There are 10 hidden switches. A switch that is on adds its own fixed numbers to the row, and there is some noise. The rows also spread widely along 12 directions, which tell nothing about the answers.
Known rows, each followed by its switches (1 for on, 0 for off):
[ -5  22  10 -17   2  10   3 -18   3  -1  11 -13   1  -4  -5  10  -2  21
  -1   3   6  17  -4  13  24  -5   3 -21   6 -18   7 -17   2   3   7  -2
  11  16   0]	0 1 0 0 1 0 0 1 0 0
[  3  12  12   7  -3  42  12   9   1  37  13 -32  25 -14   6  23 -15  33
 -12 -24  -9   8  12  -4   9  -1 -34 -37 -14 -28 -29 -19  -3 -11   8 -19
   4  -6  21]	0 1 0 1 1 1 1 0 0 1
[ 11  11  -1 -21  19   3   4  -9  27 -32 -12   5 -18   7 -13  17  -1   5
 -21  24   0   6 -24 -14  19  -3  23  15 -27  19   8 -13   2  15  10 -13
  -5  -4 -15]	1 1 0 0 1 0 1 0 0 0
[  4  16  -3  -7  20   9  13   0  -5 -23  15   0  11   3  -5  15  -7  20
   5  -2  16  -5   2   2  13  -6  15  -7  12  -7   5 -23  -1  -2   8  -9
  -6  17  13]	0 1 0 1 1 1 0 0 0 0
[ -3  10  21  -5   5  19  20 -18   5 -14   0 -16  -4 -26   3   4  10  37
   8  23  -1  26  16  23  24 -15  20 -18  10 -21  10 -21 -15  13  12   9
   0  -3   4]	0 0 1 0 1 1 0 0 0 0
[-14  12 -13  14   0   7  13 -14  28 -45 -23  12 -15  13   2  11  12  36
  -2  21 -10 -20 -13  26   6   1  36   5  23   6  17  -9 -15  75  -4 -10
 -13 -29 -25]	0 1 1 0 1 1 1 0 0 0
[-17   3  -6 -17 -25  10   1 -20  -8  -6   8   2 -19  12   2 -15   2  16
 -10  23   3   3 -24  -6  21 -17   5  -8  23 -13   7 -21  -6  26 -16  20
   9  13   4]	1 1 1 1 0 1 0 1 0 0
[  4  13  17   1  -7  22  10 -18  -3  -5 -21  -7 -20 -31  10  14 -12  22
   7  -5 -13  20  -6  38   2  30  -6 -28  12 -26  17   2 -27   5  23   0
  20  13   8]	1 1 0 1 1 0 0 1 0 0
[ 10 -16 -33   5 -30  29   1  15 -20  21   5  23  11  21  18  11 -17  13
  -3 -35   7 -33 -19 -20 -23  19 -26  -1  29   2 -12  24  -2  18  -8   3
  -5  19  34]	1 1 0 1 1 0 1 1 0 0
[ 17  -7   1  -5 -20  28  20   2  -6  -1 -13   8  -2 -15   8  15 -16  33
 -18 -17 -15   1 -26  -1  -1  19  -9 -15   2  -2 -18 -11 -16   4  14  -7
  -4  -9  13]	1 1 0 1 1 1 1 1 0 0
[  7  14 -11   2   5  16  20  -5  10  -6 -19  -4   1 -11   8  29 -23  28
 -11 -28  -8  21   1   7   2  19  -4  -4 -25   1 -24 -12  -8 -12  20 -18
  -5 -28 -16]	0 1 1 0 1 0 0 1 1 0
[-12  18 -26   4  25  10  -8   0  16 -40  11  18  -9  38 -10  24   8 -22
  12  20  30 -26  -8 -35  -4 -25  12  24  13   4  32   0  -2  22 -12   5
   6  39  28]	1 0 0 1 1 0 0 0 1 0
[  5  33  11 -22  43  -3 -11  -2 -10  11  32 -26 -15   1 -21  -1 -32  16
   6  25  13  -2  16 -18  21 -36  37   9   5   0   6 -23  29 -11  -4   6
   7  33  41]	1 1 0 1 1 1 1 0 0 0
[ 18 -12   3 -22 -18  15  25  -1   5 -15 -21   2  -8 -16   6  13 -11  26
 -27 -30   0  29 -19  -2   5  26 -14  -1 -35   6 -21 -24  -6 -14  20 -17
 -11 -23 -23]	0 1 1 1 0 0 1 0 0 0
[  1   0 -12  -3  21  16  15  -4  11  -4  15 -11   6  15   4  21   7 -10
   1   8  29   8   5 -34  17 -20 -16   8 -29  -4  -8  -6  10 -10   0   4
   0   9  -1]	0 1 0 1 1 0 0 0 0 0
[ 17 -13  18 -30 -26  40   1  12  24  30  30 -14  17   8  -8  33  29  -1
 -11 -17  28   5  -6 -15   4   1 -33  -8  -4 -23  -5   9  23   1  -2  -4
   5  33  31]	1 1 0 0 1 0 1 0 0 0
[-11   4 -39  34  25  14  30  -5   6 -19   2 -16  15  20  15  31   8  24
  29 -14  33  -3  29  10  -2  -6  -5  -3  15 -18 -18  -6  -8  34   2 -10
 -11 -25 -20]	0 1 0 1 1 1 1 0 0 0
[  3  15 -13 -10 -19  22   4   0 -25 -10   1  24  28  -3   7  -8 -23  46
 -24  -5 -29 -14 -26  22  17  17   1 -47  28  -5  -9 -31 -32  11  11 -16
  -4   1   9]	0 1 1 0 1 0 1 1 0 0
[ -2  18   3   5   9  23  11 -13 -16  -3 -11  -9   2 -27  17  -2 -16  25
   1   9 -16  20   9  14  26   3  -9 -34  -5 -20   5 -14 -29 -12  21   0
  10   3   3]	0 0 0 1 1 0 0 0 0 0
[  0  -7 -25  -1 -26  21   1   5  -1   0  -6  23  12  21  14  -1   0  30
 -15 -12   1 -19 -15 -16   7   0  -7  -1  16  12   2   6  -2  34  -6  -4
 -15  -6   0]	0 0 0 1 1 0 1 0 0 1
[  2  21 -19  27  45  19   2   2  15  -5   6  -1 -14  19   5  36 -21 -35
  30   9  23 -22   8 -27 -28   2  -4  24  -7 -10  18  28  -4  -4  -2  12
  25  47  39]	1 1 1 1 1 0 0 1 0 0
[-17  28   3  15  29   3   7 -10 -29 -12   1 -25 -30 -16  -4   6 -45  14
  15  -7  -3   6   6 -16 -15 -11  -5   0   1 -11   7 -29  -3  -2  -3  -2
  16  19  44]	0 1 0 1 1 0 1 0 0 0
[ 10   3  12 -13   7  14   1   8 -24 -16  18   2  -9  -8  -7   3 -15  14
   0   9   8  -7  -8 -31  -5 -22  13   3  19   0  11 -22  -9  -8   0  13
   1  37  57]	1 0 0 1 0 1 1 0 0 0
[  6  -8 -17 -24 -12   5   7  -6 -20  11  22   2  15  11  10  -8  -8  27
 -10  -5  20  18   2 -16  19 -17   2  -2   2   5 -19 -12   8 -12  -1  13
 -14  -2  -8]	0 1 1 0 0 0 0 1 0 1
[ 29 -31  -7 -13 -31  27  14  17 -18  23   8  10  14  -3  20  14  -3  23
  -5 -40  21   3   1 -20  -5  12 -18   6   8   1 -22  15   1 -16   7   7
 -19   9  23]	1 0 0 1 0 1 0 0 0 0
[ 19  21   7  18  46  12  13   4  31 -25  -8  -4  -9  -8  -6  43  -8  21
  16   7   6 -11  12  14 -13   5  28  12   4   2   7   7 -11  17  22 -13
   1   2  18]	1 1 0 1 1 0 1 1 0 0
[  1   8  -6   8   7  16  -1   3  11  -5  -2  -5  -7   5   3  30  -3   7
  -6  -6   3   3   7 -23  -4 -11  -5  11 -12   2  -4   2 -11   3   2  -4
  -3  -1  16]	1 0 0 0 0 0 0 0 1 0
[ -5  -5   7 -13   5  15  15  -5   5   1  37 -23   0  13  -8  21  21  -3
  22  -4  53  11  12 -25   7 -30  -9  13   8 -23   7 -10  29   1 -12  17
   3  35  28]	0 1 0 1 1 1 0 0 0 0
[  3   8  -7   4   7  15   3  -6 -13   6   8  -2  14  -7  16   1  -1  34
   8   9   1   2  21  12  22 -12   9 -17  19  -7   2   4 -12  12   9   6
  -8   1   8]	0 0 0 0 1 0 0 0 0 0

New rows, each followed by its switches (1 for on, 0 for off):
[  3  11 -13   9  15  15 -10   9  18  19   5 -11  -4  20   3  22 -11   4
 -11   2   1 -20   3 -25   3 -11  -8  12 -16   6 -12  10   5  15  -7  -8
   1  -1  12]	1 1 0 1 0 0 1 0 0 0
[-10  37  -2 -21  13  -3 -20 -15 -13   5  22  -4  -1  12 -13 -17 -22  32
  -4  25  -3  -6  -4   2  30 -28  33 -13  26   2  18 -19  15  19  -7   4
   6  23  11]	0 1 0 0 1 0 1 1 0 1
[ 10 -11 -21  12  -4  29  28   5 -10 -24 -17  18  -3  -6  15  27 -17   7
 -11 -14  -8  -2 -24 -27 -14  11 -17  -1 -11   5 -17  -9 -33  -9  12   1
  -5 -10  15]	1 1 0 1 1 1 0 1 1 0
[ 15 -14  -9  16  15  35  27   7  -7 -20   7  16  28 -14  22  15  12  30
  -7  33 -11   4   9 -29  13 -39   3 -13  -7  11 -13  -8 -45 -10  19  21
 -21 -24  19]	0 0 0 0 1 0 0 1 1 1
[  3  12  -2  10 -11  36   5   2  14  14   3   5  36   0  19  13   5  39
 -24  14 -31 -17  -5  24  30   2  -2 -43   7 -15 -21  -5 -38  19   9 -11
  -4 -20  -9]	0 1 1 0 0 1 0 1 0 0
[-34   6 -41  17   1   8  18 -21  -9 -24  -1 -16 -24  28   7  21   0 -18
  35 -30  48  15   6 -18 -15  -3 -28  11   7 -26   9  -8  10  21 -17   8
  12  12 -11]	0 1 0 1 1 1 0 0 1 0
[ 13  24  22   7  20  22  -6   9  14  22  16 -21  17 -16   0  29  -5  34
   1  -1  -2  -2  32  21  13  -5   4 -20  11 -22  -5   2 -13  -6  17 -15
   4  12  34]	1 0 0 1 0 0 0 0 0 0
[-10  14 -12  -2   3  13  20 -14 -12 -19  -1 -16  -3   0   1  14  -9  15
  16 -24  25  18   2  14   3  12 -12 -19  10 -26   1 -25   0   7   8 -10
   7  10  -8]	0 1 0 1 1 1 1 0 0 0
[-15  24 -10 -16  -2  -2  -7  -8  10   0   5 -13  -9  26 -11  13 -15  12
   1 -31  31   5  -4 -15   9  -2   1  13   3  -6  -2 -17  32  14 -12 -16
   4  15 -10]	0 0 0 1 0 1 1 0 0 0
[ 23 -11  20  -4 -11  39   7  17  14  29  17  -1  25 -16  14  18  20  53
 -11  10  -5  -4  19  -3  21 -31   4 -12  12   0 -16  10 -10   5  11  14
 -15 -17  29]	0 0 0 1 0 0 1 1 1 0
[ 10  14  26   1  -3  31  11 -10  37  18  -7 -24   5 -23   5  29  15  42
 -12   8 -15  19   9  37  30   6  -5 -30  -6 -27 -12   0 -15  15  22 -12
   7 -20  -6]	1 1 0 1 1 0 0 1 0 0
[ 18   1  -1  20  44  25  40   1   1 -48  -6  -5   2 -20  11  31   3   8
  33   9  25  13  20   9 -14   4  11  -4  -5 -10  17  -4 -29  -9  31   3
  -3   6   4]	0 1 0 1 1 1 1 0 0 1
[ 14 -12 -22  -2 -10  35  28   8   5   1   2   1  15   4  11  24   0  26
  -3 -17  15  12   2 -10  -4   2 -12  -5  -2  -8 -26  -8  -9  -2  11   1
 -10 -19  -1]	1 1 1 1 1 1 1 1 1 1
[  2  27   7  -4   6  21 -13  -3  38  18  -7  -7  -2   8   0  16   3  22
  -3   7  -1 -10   6  13  26   0  11  -1  -1  -5  16  18  16  31   2 -11
   7   6  -5]	0 0 0 1 1 0 1 0 0 0
[ -4  11   3   7  11  -5  17  -4 -35 -16   2 -10 -19 -19  -1   4 -40  45
  10 -22  -1   3   7   0 -12  -6  19   6  26   0  -3 -28   1   6   1  -3
 -11   2  37]	0 1 0 1 1 1 0 0 0 0
[  6  36   7 -34   6  23 -15  -8  20  16   3 -10  18   3  -7   5 -10  12
 -37  16 -22   8 -18   9  55   7  -3 -39 -34  -7  -1 -19   4  -9  14 -26
  13   9 -25]	0 1 0 0 1 0 1 0 0 0
[ 18 -13  15  25  28  17  22  12 -12 -23  -5  -1 -28 -29  15  29 -11  12
  25   8   2  -6  20 -20 -35 -18  22  30   0  14  16  17 -23  -5  10  27
 -11   3  51]	0 1 0 0 0 1 0 0 1 0
[  6  23  17 -14   9  20  -3  -1  12   4   1 -10  -5  -9  -6  13 -13  16
  -6  -2   1   7  -1  -7  17  -1   1  -6 -12  -7   9  -9  10  -5  10  -8
  10  20  16]	0 0 0 1 1 0 1 0 0 0
[  8  13 -12 -31  18   7  -4  -6  -4 -13  28  10  18  21  -3   0   8  -2
   7  23  36   7  -3 -17  31 -23  16  -6   8   0  14  -7   5 -13   6  16
   5  39  -3]	0 0 0 0 0 0 1 1 0 0
[  8  15 -27 -30  16  18   3 -14  12  -5  31   0  45  28  -1   8  24   5
  -9  27  32  20   2   7  56 -12   0 -36  -6 -18  -8 -17  -6 -12  16  -6
   1  14 -39]	1 1 0 0 1 0 0 1 0 1
[-11   9  -7   9  -7  39   4 -18  15 -10 -17  -8 -12   4  20  18  17 -31
   4  20   3  10 -16  13  16  22 -37 -35 -17 -39  24  11 -37   9   8   5
  34  25 -22]	1 1 0 1 0 1 0 0 0 0
[  8   8   0  12   8  27  17  14   4  -2   8 -16  10  -6   3  40 -10  26
  13 -35  13  -1  22   7 -25   8  -5  -2   6 -15 -14  -8  -6  -1   9 -15
  -6  -4  24]	0 1 1 0 0 1 1 0 1 0
[ -4  -7 -17   2 -12  14  14  -6 -24   0  -4   2  -2  -2  17  -3 -16  21
  -2 -18   8  15   0 -25   4  -6 -19  -1  -2   0  -7  -8  -3  -2   0   7
  -8  -1   7]	0 0 0 1 1 0 0 0 0 1
[  5   1  -5   4   1  18  12   4   3  15   5  -4   3   0  11  12 -13  31
  -3 -10   1  -8  10  -4   7  -5   6   6   2   0 -14   3   8  11  -2   0
 -12  -8  14]	0 1 1 1 1 1 0 0 0 0
[ -5   5 -31 -16 -13   3 -14 -14 -12  -6   1  14  -2  27  11 -17   9  19
  -5  24   4 -10 -10  18  30  -5  16 -15  29   1  16   3 -10  42  -5   6
  -5   4 -27]	1 1 0 0 0 0 1 0 0 0
[  8 -29  26  -6 -26  35  21   6   4 -10   8  -7 -22 -17   0  21  24  17
  -2  11   5   6  -5 -19 -20 -21  -4   9   9 -10   5  -8 -14  17  -4  24
  -5   2  49]	1 1 1 0 0 1 1 0 1 0
[ -3   0 -28 -16  -9   7  -5  -8 -27  28  22  -9   6  20  11  -5 -17   6
   6 -22  38  21   9 -31  10 -13 -19   2   8 -10 -15   0  16 -20  -6  16
   4  25   6]	1 0 0 1 0 0 0 1 0 1
[ 24  40   7 -19  27   5  -6  10  13   6  12  -6  16  -7 -20  30 -28  56
   4 -31  12   3  23  30   9   9  38  -3  27  -2  -9 -13  16  -8  26 -31
  -7   7  20]	1 0 0 1 1 0 1 1 1 0
[ 15   8  -5 -18 -17  11  -8   0 -25  30  -4  -3  -6  -7  12   3 -37  20
  -9 -35  -6   4  -4  12   3  31  -4 -13   4  -5  -7  11   3 -13   8  -9
   1  17   5]	1 1 0 0 0 1 0 0 0 0
[ -2  -3  18   6  -3   7   5  -8  17   6  -5 -22 -31 -10   3  21   9  27
  11  -6  16  14  19  -1  -5 -13   5  23   9  -9   5  10   8  27  -3   9
  -1  -3  22]	1 0 0 1 0 0 0 0 0 0
[-14  31  27  15  12  36   4 -22  36  -7 -15 -27 -20 -19   8  23  24  18
  17  40 -12  14  12  47  24  -9  10 -36   5 -40  32   3 -30  34  14  10
  32  -4 -16]	0 1 0 1 0 1 1 1 1 0
[ 21  -4   5   9  14  26  11   9  19 -12  -9  12  -7  -3  15  29   5  -1
  10   9   8 -14  -5  -6 -11   8   3  10  -7   6  17  29 -15   6  15  12
   4  14  13]	0 1 0 1 0 0 1 1 0 0
[  8   0 -24  14  23  13   0   4  34  10  15  -4  -1  33  10  34  23   5
  24  14  40 -12  32 -11  -1 -29  18  32   9   5   5  41  14  28  -6  18
  -8  -5  -3]	1 1 0 1 0 0 0 1 1 1
[  6   0  -5 -10   1   0   3   2   2  -9  15  12   1  15   0  10  -1  22
  -3  -2  18 -15  -8 -15   6 -16  16  16  17  13   1  -1   7  15  -6   6
 -11  10  15]	0 1 0 1 0 0 0 1 0 0
[ 10  22   8 -14  16  -4   3  -8  44 -32 -16   0 -13   6 -18  27   4  30
 -14   1   7   6  -7  19  16  10  35  16  -8  12  13  -9   9  29  16 -30
 -12 -13 -24]	1 1 0 1 1 0 0 0 0 1
[ 14  10  20 -11  -3  29  13  -3   1 -13   0   4   9 -25   3  24   4  27
   2  -6  -5  12  -3  29   7  13   2 -30  12 -18  14  -7 -24  -8  26  -4
   5  14  16]	0 1 0 0 1 0 0 1 1 0
[ -5  16 -38  18   6  24   8  -5   4  -7  -5   5  23  19  18  24 -15   1
  -9  -8  -3  -7  -9   6   6  22 -19 -28  -6 -17 -24  -8 -35   3   7 -17
   7  -5 -23]	1 1 1 0 0 1 0 1 0 0
[ 10  -2 -16  -5 -16  26   1  10   9  31   5   3  28  12  15   6   2  44
 -24  -7 -10 -17   1   5  32  -2  -8 -17   2   4 -24   5   5  25   1 -15
 -18 -24 -10]	0 1 0 1 1 0 1 0 0 0
[ -9  12  -9   8  11   8  15 -17 -14 -25  -6 -13 -15  -5   3  19 -19  -1
   9 -15  17  28  -5  -7 -11  10 -21 -10  -7 -20  -1 -22 -23 -13  12  -3
  17  15   2]	1 1 0 1 0 0 0 1 0 1
[  1   9 -22  16  27  -4  10  -4 -29 -17  -2   5 -27  -1   5  13 -45   4
  18 -14  12  -8  -2 -26 -29   1   7  24  11   9   3   1  -5  -4   0  10
   3  22  39]	1 1 0 1 1 0 0 1 0 0
[-11 -13  -7   8 -18  13  14  -9  10  -7   0 -10 -19  12   2  23  16   9
   4 -14  22   3  -4 -14  -9  -5 -19  15   9 -12  -2   0   7  37 -12   4
  -2   0  13]	1 1 0 1 1 0 0 0 0 0
[  5   5 -23  -9  15  12   0   5  16  15  25  -1  23  26   5  16  15  25
   5   5  33  -6  28 -18  32 -38  15  15   5   8 -10   8  24  10  -5   6
 -21  -6  -2]	0 0 0 1 1 0 0 0 1 0
[  2  25  -1 -12  24  16   0 -10 -10   7  19 -11  14  -2   7  -7  -4  23
   5  33   1   2  15  17  46 -19  20 -30   8 -14  10 -11  -5  -4   9   7
   5  16  -2]	0 1 0 1 1 1 0 0 0 0
